The first 5 rows are patterns. Each new row is the sum of 2 different patterns, raised or lowered, with some noise. Before adding, each is slid sideways (what falls off one end comes back at the other) and multiplied by a number that may be negative. Names go in the order of the patterns.
Some rows, each with the names of its patterns after it:
[-36 -34   3  16  39  -9  -5   9  22   1  16   8  21  20 -30  -4 -11 -34
  26  -8 -33  45 -15   2 -47 -18  -1  14]
Z_774
[  2  16 -16   8  -1  10   9  31  -4  13 -17  -7   2   6 -35  24 -25  25
  -2  21   5 -55   7  20 -36 -32  -7  43]
Z_717
[  8  -4 -15  -3  17 -55 -15  16   7   3  16   2 -27 -45  -3  -5   3  43
  -3  41  29  24  25  12  16 -29  20  28]
Z_511
[ 15 -17  17 -24  23 -60  21  -8  13 -27 -65  13   0   5 -27   8  16  -6
   9 -15  -6  -9 -29  22 -38  14  -7 -34]
Z_11
[  0   5   5  28  -7   2  18   0  28 -41 -25  43   2 -15 -25 -29  21  13
  28 -26  -9  -1  25 -24   8  32  15   1]
Z_553

New rows. What belongs after each?
[-21 -25 -48  11 -28  -2 -59 -28 -38 -23 -48 -44 -50   3 -18 -12 -31  -5
  -8 -66 -10  -6 -39 -35 -52   3 -29 -35]
Z_774 Z_717
[-16 -20 -35 -14   5  24  -1 -16  13 -13  35 -35 -18 -55 -10  45 -23 -42
  22  10  -9 -63 -25  -7   7 -11  10 -37]
Z_774 Z_717
[-36  -4 -20   5 -31 -60 -36  -7 -66 -37 -11 -42 -13 -10 -34 -43 -83  13
  -3 -56  14 -11  33  29 -20 -11 -35  16]
Z_511 Z_553
[ 11   0 -26 -24  16 -38 -36 -14 -29  -9 -23  19  14 -13  11  41   3  17
  22  25  36  -8  42  21  -4  -5  65  82]
Z_774 Z_511
[104  29  12  41  86 104  16  19  26  77 -28   3  55  30  50  55  43  34
 -33  67  15  44 109  16  89  45  81  36]
Z_511 Z_11
[ 19  13  15   8  13  57  12  35 -27  38  17  52  -8 -28  44  17  45 -38
   2  67  15  12 -14 -13  29   8  58 -35]
Z_11 Z_553
[  2  31  -3  -9  -6   6  13  28  24  33 -11  64 -17  34  20   0   9  -7
  68 -13  44  19  38   5   2  60 -11  22]
Z_717 Z_11
[-55 -65 -66 -38  25 -65 -76   0   4  -2 -79 -39 -43  -5 -39 -21 -38 -28
 -47 -52 -49 -27 -51 -17 -44 -26 -24 -21]
Z_774 Z_717
[  8  27  42  43   8 -20  39  55  60  15  10  30  53 -10  28  41  46  42
  14  23  -1 -30  42  16   2  87  10  54]
Z_774 Z_511
[ 56  22   6   1  48 -18   8  30  33  20  37  17 -10   5  27  31  50  51
  31  85  26  58  50  68  53   3  36  75]
Z_774 Z_511
[-44  44  16 -11 -24 -66 -17  28   2 -51  55   5   3 -32 -26  -2   9 -57
  -8 -30  33  35 -36  13  -1  41 -18  41]
Z_774 Z_11
[-45 -20 -16  13 -21  -7 -33  10 -30 -14   2   2   0 -52 -61  11 -20 -33
 -76 -31 -24  11   4 -30 -28 -69   6 -30]
Z_717 Z_553
[  3   4 -12  34  27 -39 -16  37   1  45 -19 -30  -7  18  29 -10   2 -16
  16 -27   4 -12 -41  13   2 -14  -7  14]
Z_11 Z_553
[-72  44 -24 -13 -59 -45 -22 -51 -54 -43 -28 -26 -13 -49 -27 -81 -31 -20
 -16 -26  -3 -18 -90 -85 -51 -75  -9  -5]
Z_774 Z_511
[ 16  -7 -30 -18 -48 -57 -54  10  14 -31 -46 -19 -79 -52 -80 -60 -55 -59
 -49 -66  -3 -53 -71 -40 -48  10 -14 -79]
Z_511 Z_553
[ 23   9  11  46  45  40 -30  34   2 -38  31  12 -13  57   1  -3 -20   0
   4  33 -37  20  39  -2  53  22  34  50]
Z_774 Z_553
[-24  -1  23 -33 -40  -5 -27  12  11  -8 -53 -31 -19 -39 -19  26 -12  22
  10 -12  17  -1 -11 -35 -15  46  17 -48]
Z_511 Z_553
[ 34   5 -15   2 -12  -1 -33  -4  13   5  16  15   6   5 -15  10 -30  19
  18  -2 -11  10 -22  23 -54 -12  -7  -3]
Z_717 Z_511
[-74 -15 -41  15 -12 -20 -13 -24  29 -44 -34 -25 -37 -10 -51 -22 -51  14
 -54 -36 -55  16  32 -34  -8 -52   0 -14]
Z_774 Z_11
[ -7   2  44   7  -1 -13  33  15 -18  24  47  27  30  -6 -27  -7   0  -3
  -4 -21  16  -6   6 -12  -9   5   9  16]
Z_511 Z_553
[ 10 -25  27  31  20  56   9  42  32  15  54   1  42   0   8  50  14  31
  -5  38 -10   5   6  41   6 -24  41  23]
Z_511 Z_11
[-75 -33 -47 -44 -69 -56 -22 -28  -6 -74 -24   2 -75 -18 -47  -2 -27 -53
 -32 -31   0 -41 -70 -56 -39 -20 -58 -38]
Z_774 Z_11
[ -6 -80   2   5  14  -2 -16  -5 -31  20  -9 -10 -30  -9   3 -56  -8 -11
 -29   0 -20 -16 -18   7 -60   8 -32  32]
Z_11 Z_553
[ 30 -44 -37 -20   9  27 -43 -17 -33  -1 -37 -42   9 -21   2  12 -26  13
 -10 -17 -16 -12  44 -16  -1 -39  29 -11]
Z_774 Z_11
[-27 -42 -41 -35 -42  17   4 -46 -49  18 -15   5 -19 -53 -41 -16   0 -46
  -4 -22 -30 -71 -19  24 -39 -33 -37 -34]
Z_11 Z_553
[ -39  -19  -28  -38    9  -80  -16  -40  -79    6  -45  -30  -17  -13
  -79  -36  -45  -12  -41 -109  -36  -23   -9  -24  -24  -13  -25   -2]
Z_774 Z_11
[ 25  29  29  31  48   5  30   2  37  35  15   8  -4  24  20 -43   6  23
  33 -15   7  40 -16 -44  -9 -16  25  57]
Z_511 Z_553
[ -27  -31   -6  -42  -60  -14 -103  -20  -73  -91  -37  -70  -26  -71
    9 -108  -35  -48  -19  -49  -98  -34    4  -19  -75  -31  -20  -53]
Z_511 Z_11
[36 41 37 57 26 26 41 55 28 50 36 40 26 12 51 30 31 54 23 46  3 40  2 23
 40 11 24 24]
Z_774 Z_553
[ 48  20  19 -14  20 -22  44  10  13   7 -51   9   7  21  -8  21  29  -9
  30   2   0   9 -30  67  -1   1   9  -6]
Z_11 Z_553
[ 31  41 -15  10   2 -33  59 -22   8  46 -23  34 -31  20  -4  50 -62  13
  13  42  22 -48  28  25  39  -4  39  40]
Z_774 Z_11
[ 10  17  59  35  27  86  19  24  46  -6  29  26  77  68  32  21  52  27
  28  -8 -16  21  17  15   3  45   5   4]
Z_774 Z_511
[-32  40   5  28 -17  -4  12  31  19  16  29  29  24  30  27  15  80  24
  11  32  19  34 -16  16  86  24  10  -3]
Z_511 Z_553
[-11  -8  12  45  39 -59   0  27  45  19 -29   0  -7  64  16  10  -7  49
   4 -10   3  23  24  -9   5 -22   0  27]
Z_774 Z_553
[ 45  13  30  10  40  48 -11  16  68  14  51  21  33  -5  -6  71  21  16
  87  54  65  18  46  37  50  36  10  38]
Z_717 Z_511
[-32 -28 -62 -40   0 -36 -25 -41 -43 -53 -60 -69 -19 -58  12 -41   8 -15
 -72 -15 -11 -60 -83 -32  17 -32 -25 -61]
Z_717 Z_511
[-46 -88 -57 -45  -5 -77 -79 -38 -18   9 -40 -48   6  -8 -44 -26 -29 -26
 -19 -43 -11 -43 -59 -14 -66 -61 -23 -64]
Z_774 Z_511
[ 11   0  38  -8  -5 -15 -16   8 -31  10 -22  27 -24 -23   0  -4   7 -12
  -6 -30 -12  12 -38  10 -28  16  33 -49]
Z_11 Z_553
[-25 -10 -43  20 -21 -43 -53 -26 -47 -12   3  11 -27   5 -45 -38 -42 -54
 -63 -48  -3 -38 -51  26 -16 -41 -63 -23]
Z_717 Z_511
[  3  12  -9  44  10 -11  21 -12  59  41  -9  38   9  66  28   6  34 -18
  50   9  37 -22  84  -7  -1  -6  37  70]
Z_11 Z_553
[ 34  29  41  32 -20 -24  24  -3  10 -21 -17 -18  18  41  -2 -28  22  11
   3   4  -2  54  21  -4 -14  14  -2  -2]
Z_511 Z_553
[-51 -44 -37  -2 -36 -63  -3 -21 -37 -69 -18 -14 -24  11 -34   0  -9 -26
   7 -40  -3 -46 -31   7 -27 -13 -49  -9]
Z_511 Z_11
[-17  10 -62   7 -18 -16 -40 -39   8 -15 -79 -13   8 -15 -46 -12 -32 -34
 -65 -26 -33 -28  -9 -24   0  10  -2  -6]
Z_717 Z_511
[-23 -25 -25  14   5   2  21 -50  42 -15 -13  32 -44  55   7 -19 -26  72
   4  37 -35  13  34  12   6  -5   0  15]
Z_11 Z_553
[34 27 41 51  4 44  7 45 -1 65 36 41 27 76 66 27 55 -4 64 22 51 50 24 33
 61 62 52  3]
Z_774 Z_11
[72 21 15 32 50 16 21 17 51 57 12 37 62 33 74 11 29 38 37 48 20 34 32 66
  0 29 23 50]
Z_11 Z_553
[  6  15  21  35  58  25   5  13  58  27  71  56  44  42  50  41  50  64
  45  51  31  32  52 -19  34  67  14  54]
Z_774 Z_553
[ 15  45  60  44  52  16  38  29 -20  18  48   9  51  22  53   7  13  32
 -20  38  80  -1  37  48  83  52  54  29]
Z_717 Z_511
[  5   4 -28  19  16 -28  -1 -65  12  -7 -37 -11 -19  -5 -29  -5 -64  35
  -9  11   2 -73  10  22 -38 -13  -1  43]
Z_774 Z_11
[-24 -31 -45 -58 -73 -10 -77 -44 -71 -18 -43 -61 -28 -37 -19 -39 -22  -2
 -30  -5 -29 -65 -46 -70 -40 -46 -24 -70]
Z_774 Z_11
[-16  41  54  26  -2  27  86  32  71 -20  18  70  43  28  37   3  62  29
  51  10  29   1  75 -12  61  58  64  37]
Z_717 Z_553
[ 54  56  56  58  76  31  55  32  64  64  42  35  25  52  46 -14  33  51
  62  10  35  67  13 -16  17  12  52  84]
Z_511 Z_553
[-28 -13  22  -2   0   9 -15  -2 -56  10  -5 -18  44  -9  44   6  36 -20
  24  10  -9  -2 -22  18  -1  -6 -19  19]
Z_511 Z_11
[ 67  49  35  41  38  19  24  25  29  48  59  51  29  32  81  50  28  24
 -10  61  60  59   8  15  28  62 -21  28]
Z_511 Z_553
[-12   1  -5  38 -56  -9 -38  -6  14 -18 -16  -2   3 -82  -4 -12   5 -31
 -60 -22   1  -4 -44   1 -21  27  25 -58]
Z_11 Z_553
[ 47  30 -34 -15  -5   6 -24  24  55  12   2  -4 -28   4  -9 -29 -18  -5
 -11   9 -14 -35  13  -7 -12 -11 -23   3]
Z_511 Z_553
[ 36  25 -40  27  -6  14  32  -8  -3  -1  28 -30  60 -36  51  18  -7  61
   9  28  29  12 -12 -32  35   7  20 -10]
Z_11 Z_553
[-76 -47 -29 -29 -15 -10 -65  -6 -47 -35 -46 -36  32 -30 -78  -5 -15 -55
 -61 -46 -79  12 -57 -35 -80 -59 -67 -23]
Z_774 Z_717
[-40 -56   4 -56   0 -39 -13 -30 -97 -10 -36 -53 -62 -56  20 -38  -3 -58
  -6 -70  -5 -26   8 -48 -59 -35 -36 -23]
Z_717 Z_11
[  1 -21 -18 -30 -13   2  -2 -13 -45 -37  -6   6 -49 -24  -5  13  -3  -9
 -23 -10 -29   9 -28  18 -16 -21 -11 -24]
Z_717 Z_11
[-53 -72 -37 -33 -24 -23 -34 -45 -44 -83 -51 -36 -51 -41 -20 -66 -39  16
 -90 -40 -40  11  -7 -31 -58  35   8 -47]
Z_774 Z_511
[ 31   2  55  32 -17  12  31  34  39  24  15   6  72  14  30  25  14  27
  -7  45  37  26   9  46  22  30  10 -20]
Z_774 Z_553
[ 28  73 -29  -8  26  27 -10 -22  -5  10  25  29  -4  24 -13  50 -20  16
  50   2  18  -8  28 -10  69 -16  12   6]
Z_11 Z_553
[ 13 -19  -5 -45 -16 -13 -19 -43  -7 -10  25 -42   3   0 -47  10  -8 -52
 -56  -4  30 -11 -14 -12 -11 -33 -14  -6]
Z_717 Z_553
[ 25   0  34 -14   8  32  35 -26 -36  21  32  58  43  17  57  59  39  53
  37  51  21  10  39  18  -9  35  13   6]
Z_774 Z_511
[ 57  32  33  59  31  17  -9  18  35  10  24 -17  54  40  76  28 -24  43
  63   0  13  29  83  44  24  12  30   5]
Z_774 Z_717
